There are 9 hidden switches. A switch that is on adds its own fixed numbers to the row, and there is some noise. The rows also spread widely along 12 directions, which tell nothing about the answers.
Some rows, each with its switches (1 for on, 0 for off) after it:
[  5   0   4 -12  21 -19 -17 -11 -14   6  -8   5  23  -7   5  19 -14 -10
 -16  15  -4 -21   2 -20  -5 -14  -9 -10   2 -11  -9   7 -15  -4   8   7
   2  15  -1] => 0 0 0 0 0 0 0 0 0
[ 34 -11   7  -8  -5  -1  -9  18  -2 -24 -10  16  31   9  16  -1  -6  -6
  13  15  -2 -11  34  -3  -8   9  -8   8   7 -26  -6 -13  -4   0  19   7
  -7   5 -13] => 0 1 0 0 1 0 0 1 1
[ -1   7  11 -13  -7   8  15 -23   8 -21  30   9  28   5   7  20 -10  -5
  16  39 -32  -5   7   2  -1   4   0 -19   5  21 -48  19   3   1  11 -14
  20  30  -9] => 1 0 0 0 0 0 1 0 0
[ 21  15  -8  24  -9 -11 -32  -4  -8 -17  -6  -1   0   0   5  33  19 -37
 -11  23 -17  -7   5  -5  -3  -5   9  14   3  17  -6  12 -18   7  16  -6
   9 -32   4] => 0 0 0 1 0 0 1 1 1
[-46  18 -40  -9  21 -27 -22  -6 -25 -11  25  -9  -4 -38   5  25 -26 -11
 -26  30  16   2 -11   4   3   8  -1  27 -16  36 -31  51 -21  -4  22 -29
  29  11  10] => 0 1 0 0 0 0 0 0 1
[-19 -10 -16  -4   0 -21   0   2 -21  -9   0  -5  -2  -9  -1  -2 -10   9
  -6  21  -4   7   2 -15   9   6   4  27  -6  -4 -17  18 -10   7  22  -7
   1  -6   1] => 0 0 0 0 0 1 0 0 1
[  0   6 -24  16 -16 -37 -21  22 -32 -19  -4 -16 -17 -15   7  -8   6   2
 -10  13 -12   8   6   7   4   5   6  40  13 -35  31  24 -26  -4   7  15
   8 -10  14] => 0 0 1 0 0 0 0 0 1
[ 10   7 -19   8   2  14 -22  16 -24 -25  14  31  33 -22  42  18  27  -9
 -32   6   2 -16  19  -9   0 -13  -8   0  40  50 -42 -20 -12 -10 -13 -17
   9 -24 -10] => 0 1 0 0 1 0 1 0 1
[ 25 -17  11 -26  18 -14  -4   4   1  -5 -22  19  62  14  15  -2 -21  -7
   5  17  -5 -17  29 -20  -6  -7 -19  -1 -13 -32 -18 -19   7  -6  26  19
  -9  26 -21] => 1 1 1 0 0 1 0 1 1
[  1  -9   6   0 -11  -2  -1  -9 -12  -4   1  -5  -1   1  -3   0  -2   5
   1  20 -35  -5  11 -19   3   6  22   3  18 -23  -6  16 -11  17  13  11
  -1  -4   5] => 0 0 0 0 0 0 0 1 0
[ 32   8  -6   6  -7  -3 -39   8   1 -24   4  -5   6  -1  19  25   7 -23
 -29  -3  -4 -18  20  -8 -15  10  11  -3  25  -2  -7   1 -26  13  -6   6
  -3 -25  -2] => 1 1 0 1 0 0 1 1 1
[ 40  15  -6  12   1 -19 -21   5   1 -14 -24  21  40   9  10  39   3 -38
   0  36 -11 -11   2 -13 -21 -13  -7  13 -22  -2   0   6  -7 -12  26   3
   1   5 -34] => 0 0 0 0 1 0 1 1 0
[-14 -17   3   7  -7  -8  -7 -11 -20   1  -8  10  -2  -4   1 -20 -11  -7
   5  33 -35  -9   5 -20  17  -7  -3  12  12   0 -12   0  -1  -4  27  13
  13   1  13] => 1 0 0 0 1 1 0 0 0
[ 13   1  24 -13 -11 -13  -9 -22  11 -14   9   6  -5  10  -5   0 -30 -16
  29  42 -20 -16  20  12   6   3  -2  -7  -4 -19 -16   8 -16  -6  31  13
  20  29  14] => 0 1 0 0 1 1 0 1 1
[ -7  -5   0 -10  14 -24  -4  -9   1  -7  -8  -1  13   0 -16  26 -30 -23
  18  41   3  -4   5   1   5   7  -8  17 -38  -1 -29  34  -6   6  55 -20
   9  13   0] => 0 0 0 0 0 0 0 1 1
[ -3 -14 -25  -7  -3 -12  25  -3  -9 -29  22   0  27   1  18  -8   6  27
  -7   3 -19  18  18 -18  -5  12   4  15   4  16  -3  -5  17   0 -33   3
   3  18 -23] => 1 1 0 1 0 0 0 1 1
[-23   3 -22  15  -2 -41   0  -7 -37 -12  14   3  -8 -20   4 -12  10  10
  -2  29 -28   7   1   3  22 -17   0  30   9  13  15  10  -6 -19 -10  10
  26  12  15] => 0 0 0 0 0 0 0 1 1
[ 14   5   4   7 -12  -5 -10 -16  -2 -10  -9   2  20   7   8  10  17 -16
  -9  23 -36   3  10 -26  -7   2  23   7   6  -1   0   1  -3  18   3   6
  -2 -22  -3] => 0 0 0 0 0 1 1 1 1
[-17 -43  -4 -17  10  -4   4   2 -29   5  11  20 -20 -10   1 -10 -20  26
   9   3  12 -19  22  -2  30 -10 -26  -5  24  17 -42 -14 -15  -3  10  -4
   9   9  19] => 0 1 0 1 0 0 1 0 0
[  6 -30   1   3   7  11  -7  18 -18  -2 -26  37  37   7  22 -23   2 -13
  16  15  -5 -10  29 -16   9  -3 -31  22   4   8 -17 -36  22  -2  25  -4
  -4 -13  -3] => 0 1 0 1 0 1 0 0 0
[-10 -24  12 -12 -13   8  11  -4   7 -16  11  -2   6   9   5 -18 -13  -5
  23  21 -25   7  29   0   5  28  -2   2  10   5 -28   3   9  30  17 -15
   9   5  15] => 1 1 0 0 1 1 0 0 0
[ 22   0  -9  -3  -7   3 -13  20  -7 -22  -7  19  45   6  28  -7   6  -6
  -7   3  -2   4  21 -12 -17  18  -2  10   9 -10   5  -8  10   6  -8  -6
  -9  -7 -17] => 0 0 0 0 0 1 1 0 0
[  1 -12 -19  -9  -4  -6   2  16 -12 -13  -7  16  35   3  17 -15  -4   3
   6  18 -12  13  22 -16 -10  17   3  30  -6 -14   7   0  15  11   9  -1
  -5   5 -15] => 0 1 0 0 0 1 1 1 0
[  7   9 -13 -30  16 -31  -6 -20   6  -9   7 -12  13  -2  -6  38 -34   0
 -16  25   3  -2  -2 -21 -23   6  15   0 -32 -23  -7  37 -24  -1  12  10
   3  36 -25] => 0 1 0 0 0 0 1 1 1
[ 39  25 -16   0  -4 -33  -6   7   6 -34  16  -2  44  13  17  45  14 -15
 -14  10  -6  -2   4   1 -34  -5  -7   1 -12   6  -2  12  -7   1 -21  -4
  -3  22 -35] => 1 0 0 1 0 1 1 1 0
[  9   7 -11   5 -10 -18 -16  -3 -20  -4  -4  -4  -8  -5  11  18  15   0
 -25  21 -24  -6   2 -22  -2 -19  14  12  16 -10 -10   5 -36  -2   9  23
   4 -13  -5] => 0 1 1 0 0 1 1 0 1
[ 13 -30 -20 -12   9 -12   1  -4   4  -7 -14  27  15  15   9  -2 -34  12
   2  10  27  -2  19 -19   9   9 -16  13 -25   2 -20 -20   5 -22  13   9
   2  21 -35] => 0 1 1 1 0 1 0 1 1

New rows. What belongs after each?
[  7 -26  -4  -8  20 -27 -11  19 -17   6 -30  15  44   2  18 -10   5 -12
   1   2  -1  -5  31 -12   1 -12 -26  16  -2 -13   9 -26   8  12   4   6
  -7   2   3] => 0 1 1 0 0 1 0 1 0
[ -1   0 -14  -3  -8  -7  11  -5 -13 -27  26   2  11  -3  16  10   5  10
  -8  19 -16   0   9  -8   0  -5  -7   5   9  30 -37   1  -6  -4  -3  -6
  10   9 -12] => 1 1 0 1 1 1 0 0 1
[ 23 -11 -10  10  10 -19 -24  25 -18 -14 -28  23  51  -3  34 -13  26 -24
 -15  -1  -4  -2  33 -16  -8  -9 -19  25  11   7  24 -41  13   3 -13   3
  -6 -22  -4] => 0 1 0 0 1 1 0 1 1
[-20 -18   0  -7  10 -21   7  -2 -34   3  -6   1  31 -10   4 -11  16  -1
   0  27 -45  -1  18 -28  12 -24  -2  21   8   2 -16  -4   4  19  17   6
  -2  -8  20] => 1 1 0 0 0 1 1 1 1
[-11 -16   7 -13   2  -4  10   5 -19  -9  14   9  14  -5  -5  11 -11  10
  18  28 -13 -14  16   3  15  -3  -5   1  10  -3 -51  19  -8  12  36 -17
   4  13   9] => 0 0 0 0 0 0 0 1 0
[ 12 -23   8   3 -21  26 -25 -11  -7  -5 -20  33  -6   9   5 -40 -34 -12
  22  36 -21 -11  25 -23  15  23  11  17   7 -26   0 -13   6 -16  45  25
   7 -13   8] => 0 1 0 1 1 1 1 1 1
[  4 -11   9 -13  -3  -7   2 -17   9  -9   1  -8   9  11   2   2  -6  -3
   3  15 -20   4  24 -15  -4  15  14   0   3 -10  -9   1  -5  28   5   2
  -2   0   4] => 0 1 0 0 0 1 0 1 1
[  9  -5  -7   9  -6 -20 -25  -8   7 -17   7  -2 -16   0   3  21  -2 -19
 -16   8  -1  -5  13   4  11   9   5  -6  11  25 -15   3 -22   9  -6  -6
  15 -12   6] => 1 0 0 0 0 0 1 1 1
[-13   4  -6 -17   6 -15 -10 -23 -10 -14  27 -20  14 -10   3   3 -14   8
 -29   0 -16  -6   7 -19  -7  17  16 -11  14  -4  -8  22  -6  17 -20   1
   3   9  16] => 1 0 0 1 0 1 0 1 1
[ 18  -1  10  -8 -13 -20  15   7 -12 -27  12   8  18   5   7  -4   5  10
  28  26 -20   1  22  18   3  -5 -13   4   9 -19  -6   0  -4  -6   1   4
   8  24   2] => 0 0 0 0 0 0 1 0 1
[ -8  -7 -20 -23  42 -34  -7  12 -33   9 -16   0  59 -19  12  26   0  -9
 -30  12  -5 -10   2 -37 -19 -26 -20  17 -17  -4 -12  12  -3   9  15  -2
 -13  12 -14] => 1 1 0 0 0 0 1 0 0
[  7 -29   0 -22  17  -9  -9   8  -6  -9 -13  -5  44   0   8  -3 -14 -15
   4  -1   0  -4  37 -12  -8  19 -16   4  -5 -12  -4  -2  14  27  13 -10
  -9  -5  13] => 1 1 1 1 1 0 1 1 1
[-13  -5 -19  -3  16 -26 -24  -1 -21   7  -9  16  21 -14  12   2  -8 -15
 -14  19  -4 -10  11 -12   5 -13 -10  13  -1   9  -1  -1  -4  -4   5   4
  15   8   8] => 0 1 1 0 0 1 1 1 0
[  6  -6   6  12  -5  -9 -15  -2 -27   3 -19   8  14  -3   3  16  24 -15
  -8  29 -35 -16  11 -22  14 -28   9  12  15  -1 -30  -2 -19  15  34   6
  -2 -34  12] => 0 0 1 0 0 1 1 1 1
[ 17   0  15  -4  -8 -14 -33  -5 -11  -5   0   5 -15  -4   5  16 -13 -17
  -7  29 -16 -35  14   1  13 -24  -9 -12  23  -9 -37  -1 -45 -10  36  21
  16   0  18] => 1 1 1 0 1 1 1 0 1
[  2 -21 -29  -8   4 -31  -3  38  -9 -33   7   1  19  -2  15  -2  -2  10
  -5 -17  42  16  31  17   0  31 -16  25  -3  10  -5  -3   4  23 -15 -36
  -8  -8  -5] => 0 0 0 0 0 1 0 1 1
[  1  -2  -5 -23 -11  -6 -14  29 -11 -30  26  -4   5  -8   7   5 -29   6
   7  12  14 -10  26  21 -10  29   1   9  13 -28 -30  34 -22  23  30 -19
  -1  13  13] => 0 1 0 0 1 1 0 1 0
[-13 -27   3 -19  23 -12  19  -5 -11   4 -13  12  56  -1   5   0  -8  -9
  23  27 -21   2  26 -13   0  -3 -21   8 -17   6 -17  -3  26  15  22 -12
   5  21   3] => 0 1 1 0 1 0 0 1 0
[  4   0  -6   6 -11 -24  -1 -11  -1 -17   5  -8   1   2   5   9  13 -14
  10  24 -29  12  20  10   4   3   6  11   4   7   5   5  -7  13  -5   3
  19   2  11] => 0 1 1 0 0 0 1 1 1
[ 22  24   9   2  -4   8 -42 -32  29 -10   1  -5   9  12  14  21 -20 -47
 -20  19 -20 -14   5 -18 -25  20  12 -17   1   2  -1   9 -13   5   1  13
  14   3  -5] => 1 1 0 1 0 1 0 0 0
[-18 -41   2 -22  20 -12   5 -18 -11  11 -16   9  -3  -5  -6 -12 -36   9
   7  19   2  -6  17 -25  18   3 -15   4 -11  -4 -16  -7  -2  -2  24   6
   6  15   6] => 0 1 0 0 1 0 0 0 1
[-16 -29   9 -39   8  14   7 -10   9  -8  24   6   8   3   8   0 -33  18
   4  -2  18  -7  29  -2   5  29  -7 -26  15  12 -55   2  -4  27   0 -24
   4  19   9] => 0 1 0 0 0 1 0 0 0
[ 13   3 -16  13 -16  -9 -32  21  -2 -24   4  -5  -6  -3  22  -4   1 -17
 -16   3  -7   1  18   4 -10  23   5  17  22  -8  15   5 -17   7  -6   5
   8 -12   0] => 1 1 0 0 0 0 0 0 0
[  0 -22  -2  -1   9 -11 -20 -14   4   7 -15  12 -11   3   6  -7 -22 -14
  -1  11   3  -5  16 -11   9  10  -9   0   1   8   3 -14  -7  -3  -1   9
  16   7   1] => 0 1 0 0 0 0 0 0 0
[ 16  -7  12 -18  25  -6 -15 -18   6  -1 -21  15  45   2   8  16 -26 -23
  -5  20   7 -16  11 -24  -9   3 -16 -12 -20  -1 -16  -5   5  -6  22  -4
   1  13 -12] => 0 0 0 0 1 0 0 0 1
[ 10  -5  12 -17 -12   0  -5  -6 -12 -17   7   1   4  -3   7 -18 -28  11
   3  29 -31 -15  15 -17  -1   8  10   0  16 -49  -6  13 -18 -13  27  35
   4  23   2] => 1 1 0 0 1 0 0 0 1
[-10 -12   9 -34  20 -11  23 -22  -2  -9  17  -2  42  -4  -3  29 -16  -1
   8  33 -24  -8  15 -17  -4  -9  -6 -14 -13  17 -54  18   3  17  22 -17
   5  29  -2] => 1 1 0 0 1 0 1 1 1
[ 17 -19 -11 -26  15 -44   7  -4  -8  -7  -3 -10  10   5  -1  17 -12  15
 -10  -5  12   1  16 -22 -15  -6 -12   0 -16 -15   7  -5 -13  11 -18  10
 -13  20 -11] => 0 1 0 1 1 1 1 1 1
[ 12 -29  17 -18   6   8  -2   0   3  -3   0  10  10   9   6   2 -12   4
   6   3  -4 -17  35  -7   5   9  -2 -19  22 -10 -28 -12  -9  22   7   0
  -5   4   6] => 0 1 0 0 0 0 0 1 0
[ -4  11   7 -28  12   6 -26 -21 -16 -10  21  -3  22 -17   5   3 -39   5
 -19  12  -5 -28   9 -14  -8  17  15 -19  17 -31 -15  31 -13  -4  10   7
   6  17  21] => 0 0 0 1 0 0 0 1 1
[-29  -2  10 -23  31  -5  -3 -34 -13   9   9  12  59 -16  14 -15  -7 -21
   9  28 -39  -4  22 -10   0  -2  -9 -13   5  18   3   0  31  10 -14  -7
  23  29  33] => 0 1 0 0 0 0 1 1 0
[  8  -3  -5  -8  -4 -14 -11 -20  16 -15   9   2   4   8  14  -4 -13  -9
  -7  12  -9   7  15  -8  -3  16   1  -4  -1  11   0  -8  -4  -2 -18   9
  15  13  -7] => 1 1 0 0 0 1 1 0 1
[ 10 -12  -5 -13   3  -8   9  -5   5  -8  -1  16  22  13   0  33  -7   3
   0  21   2  -4   8 -19  -3  -3   0  -3 -14  15 -48   6  -7  12  18 -15
  -6   9 -30] => 0 0 0 0 0 1 1 1 0
[ 10 -12  11   0 -17  18 -10  -6   5 -11  -4  22  11  13  15 -17 -15  -5
  13  21 -13  -8  21  -3  11  19   1  -5  18 -11 -20  -9   2  -3  17   6
  11   1   0] => 0 0 1 0 0 1 0 0 0
[ 10  15 -12 -17  -3  12 -16   3  -9 -34  29   3  28 -14  28   7 -10   1
 -16   3   2  -5  19   0 -23  28   4  -6  20   1 -11  15  -4   1 -16 -12
   6   5   1] => 0 1 0 1 1 0 1 0 1
[ 18   4 -17  15 -21 -10 -36  17 -21 -21   0  27 -10  -6  19  -7  -8  -4
 -12  29 -12 -19  12  -5  12  -9   6  25  21 -10 -13  -5 -27 -31  27  28
  12  -5 -11] => 1 1 0 0 0 1 1 1 1
[ 14  -6  -1   0 -24  -4  -9   6  -5 -23   3  14  -4   8  14 -30 -13   9
  13  22 -17   1  27   0   7  18  10  19  15 -33   9  -7  -6 -10   9  24
   7   7  -1] => 0 1 0 0 0 1 0 1 1
[  5 -35  22 -36  15 -10   9 -27   9  11 -12   4  17  15 -11 -17 -49  15
  14  10  -8 -10  21 -27   1  20   3 -22  -8 -49   8   0   8   8   6  22
  -7  39  -1] => 0 0 0 0 0 0 0 1 0
[ -9  -6  -4 -23  24  -2 -15 -17  -8   2   1   1  25 -14  11  11 -15  -5
 -26   7  -1  -8  12 -29  -7   7   5 -11   5   6 -16   4  -8  10  -4  -3
   3   1   3] => 0 1 0 0 0 0 1 0 1
[ -3   3  13 -16   6  -2 -10 -32  18 -11  16   3  17   5   1  22 -23 -17
   2  25  -3 -10  12   0   3  15   5 -21  -6  19 -42  14  -5  14  14 -20
  15  12   6] => 0 0 0 0 0 1 0 1 1
[  3   2 -25  -7   3 -37 -15  19 -12 -21   8   4  22  -5   9  13 -13  -4
 -10  12   9   0   7   4  -8   6 -10  19 -10  -3  -6  19  -8   0   5  -9
   4  17 -11] => 1 0 0 0 0 1 1 1 0
[ 28   5  19  -9  -8 -13 -24 -13  26  -8  -5 -19  -5  18 -12  40 -19 -38
   9  30 -24 -14  13  -2 -17  10  15 -10  -8 -29 -15  29 -32  29  37  10
   2   6   1] => 1 1 0 0 0 0 1 1 0
[  8  -9 -27  -2  18 -48  -7  15 -14 -11  -6   2  16  -7  12  23   3  -1
 -16   4  18  -1  15   2   0 -14 -19  18 -11   9  -3  -2 -17  -6  -5   0
   5  13 -14] => 0 1 1 0 0 0 0 1 1
[ -6  -8 -11 -33   9 -13 -12   0  -1 -15  22 -12  -5  -6   0   2 -45   6
   2  -1  24   0  17  11 -13  36  -7  -5  -5 -20  -1  29 -11  11  -4 -10
   8  30  13] => 0 1 0 1 0 0 1 0 0
[-13 -30 -16 -20   5   8  -3  14 -22 -19  13   7  23 -12  15 -18 -22  20
 -15  -4   8  -7  28 -21   4  22  -4  11  16   3 -33   0   8  12  10 -12
  -8  -6   5] => 1 1 0 1 1 1 0 1 1
[-23   6   1 -14  -1 -10 -33 -25   2  -7  22 -14 -24 -15 -10  15 -42 -22
  -2  37 -13 -16   8  12  15  18  16  -7   4  -1 -34  45 -31   8  39  -3
  33  11  36] => 1 1 1 0 0 0 1 1 1
[-16   4   3   0   6 -26 -42 -14 -20   3  -2  -2  -6 -17   2 -16 -14 -30
  -7  31 -30 -15  13  -2  15  -7   1  12  12  -6   9   8 -16   3  19  16
  24  -4  45] => 1 1 0 0 0 1 1 1 1
[ 35   7   9  14  -6 -19 -25   1  -5  -8 -10   2  12   6  16  19  19 -21
 -15  16 -38 -22  16 -14 -10 -23   5  -3  25 -18   8  -9 -27   2  -2  34
   0   1  -8] => 1 1 0 0 0 0 0 1 0
[ -5  -6   0 -15   2 -10   5 -22   1  -3  -3 -21   4   1  -4  17  -4  -6
  -5  21 -26  14   8 -26 -13  15  22   5  -9 -10  -3  21 -10  31  10   2
  -1  -5   2] => 0 1 0 0 0 0 1 0 1
[  0 -22  -2   7   6 -29  -4  16 -16  -4 -11   9   4   0   0   5   3 -15
  15  25 -18 -12  21   3  17 -20 -21  21   2   4 -18  -5 -10   4  30   3
   8   5   7] => 1 1 0 0 0 0 0 1 0
[ 10   0 -13  -2   5   0 -33   3  -1  -9 -13   6  18  -7  14  18  -8 -25
 -19  13   2  -7  18 -14  -6  15  12  10   2  -2 -13  10 -14  10  21  -3
   4 -21  -3] => 0 1 1 0 0 0 1 1 1
[  8 -30  14 -22  -2  16  -2 -13  10  -3  -6  13   3  14   5 -13 -32  10
   5  13   1  -8  25 -24   7  23   5 -10   6 -19 -32 -13  -7   9  22   9
  -5   2  -6] => 0 1 0 0 0 1 0 0 1
[ -9  -4 -23  -9   7 -31 -14   2 -10  -9   8 -14   6  -6   8  10  -1  -8
 -11  -4   4   8  17   3  -9  12  -5  11   1   8   9  14  -6  24 -21 -11
   8   3  17] => 0 1 1 1 0 1 1 1 0
[ -6 -29 -16  -6  13 -24 -14  17  -8  -4 -15 -11  11  -2   2   7  -2 -17
  -9  -2   0   6  25 -12  -1  15  -4  20  -3   3  -1   6  -3  39   9 -16
  -7 -16   8] => 1 1 0 0 0 0 1 1 0
[ 16  -7  12  10 -28  -3 -12 -13   0 -18   6   7 -29   6  -4   2 -19  -3
  18  34 -21 -17  15  11  22   5  12  -5  19 -17 -21  10 -28 -11  31  18
  21   5  10] => 0 0 1 0 1 0 0 1 1
[ 14  -7  11  -6   4   7 -31   4  -1 -11  -8  10  15   4  12   7 -18 -23
  -6  14   2 -26  22  -9   1   3 -13   0   8  -4 -37  -5 -15   6  38  -2
   0 -14   8] => 1 1 0 1 0 1 0 0 1
[-38  -8 -23 -15   7  -7 -11 -10 -10  -5  14  -7  15 -15   7 -23 -29   0
 -13  17 -17  11  11 -19  -3  33  15  21  -2   0   2  26  14  16   3  -5
  13  13  13] => 1 1 0 0 0 1 0 1 0
[ 11  -8  23   4  -2 -20  -1 -42   3  10 -15  -3   6  14   0  -3  12 -13
  -4  31 -64  -9  11 -37   5 -25  13  -8   9 -10   7 -20  -8   5  -1  44
   8   6   3] => 1 1 0 0 0 1 0 1 1
[  1  -9  11 -24  10  -5 -14   9  -8 -14  13   6  22  -5  14   6 -22  -1
  -4  13   6 -25  24   3   4  -1 -18  -8  14  -8 -49   2 -19   5  27  -7
   2  12   9] => 1 1 0 0 0 1 0 0 1
[-18 -14 -18  -6   0  13 -27  -9  -4 -11   9  14  -2 -14  23 -26 -28   5
 -30   3   5  -4  17 -24  12  30   9   3  24  17 -18  -7  -2  -7  -6   4
  13  -8   1] => 1 1 0 0 0 1 0 0 1
[  8  -4 -19  34 -14   7 -24  -2  -5 -12  -8  13  -1   3  13  17   9 -25
 -15  19 -18  -9   6 -14  12   3   8  15  13  32 -26   2  -6  -2  19  -2
  14 -30  -9] => 1 0 1 1 0 0 0 1 0
[ 33  21   9   1  -8  14 -15   9   1 -30  -1  19  45  12  16  31   0 -29
   9  35  -5 -18  11   1 -16   2 -10   6  -8  -2 -48  12  -5  -2  49 -16
  -4  -8 -19] => 0 0 0 1 0 1 0 0 1
[-11  -7  -6 -18   1   7 -11   2 -18 -14  12 -12  20 -16  13  -8  -1   6
 -17   1 -19   2  26 -18  -8  27  27   7  27 -18  -3  18  -3  34  -5  -6
  -7 -18  22] => 0 1 0 0 0 0 1 1 1
[  8   6 -14  17  -2 -26  -1   1 -18 -14  -8   3  21  -6  14  14  27 -17
  -5  30 -33   5  10 -13  -5 -19   0  26  -2  15   7  -3  -5  -1   3   5
   8  -5  -8] => 0 1 0 0 1 0 0 1 1
[ -9  16 -12  -8  16 -33  -3 -29 -18  -3   3 -26  30 -13  -4  29   4 -21
 -18  34 -49   1  -8 -35 -24 -15  13  15 -21  -1  10  35  -3  14   9  11
   5  11   4] => 1 1 0 1 1 0 1 1 1
[ 10   8  -9   9  -9 -12 -22 -13 -11 -16  -2 -14   3  -6   8   3   2 -19
 -19  13 -28   0   2 -21 -12  11  13   8   9  -8  22  13  -8   4  -6  14
   6 -14   7] => 1 0 0 1 1 0 1 0 1
[ 41  25   2  13 -33  10 -33  15  -3 -30 -11   7  19   9  15  10   7 -23
  -6  31 -27  -7  11 -14 -21  16  32  22  11 -45   1  20 -20   6  38  15
 -10 -29 -16] => 0 0 0 0 0 1 1 1 1
[ 12  -4  11 -10  -7  16 -26 -12  10 -11  -7  14  12   5   8   0 -31 -21
   1  29  -7 -16  21 -16  -2  22  12  -2   1 -13 -25   5  -8   4  40   3
   5  -5   0] => 0 1 0 0 1 1 0 1 1
[  7  -6 -10  -7  -1 -19   5  15 -17 -22   1  10  21   2  -7  20 -14  -5
  29  36   1  -1  11   8   3   1 -14  30 -27  -9 -31  29   0   0  52 -19
   1   9  -7] => 0 0 0 1 0 0 1 1 1
[  6  12  -6   9  -1 -10 -13   1 -16 -19  14   1  20  -9  10  28  13 -20
  -4  18 -16 -13   9   5  -7  -6  -6   2  14  24 -19  16  -6  11   3 -19
  10  -5  10] => 0 0 0 1 1 0 0 1 0
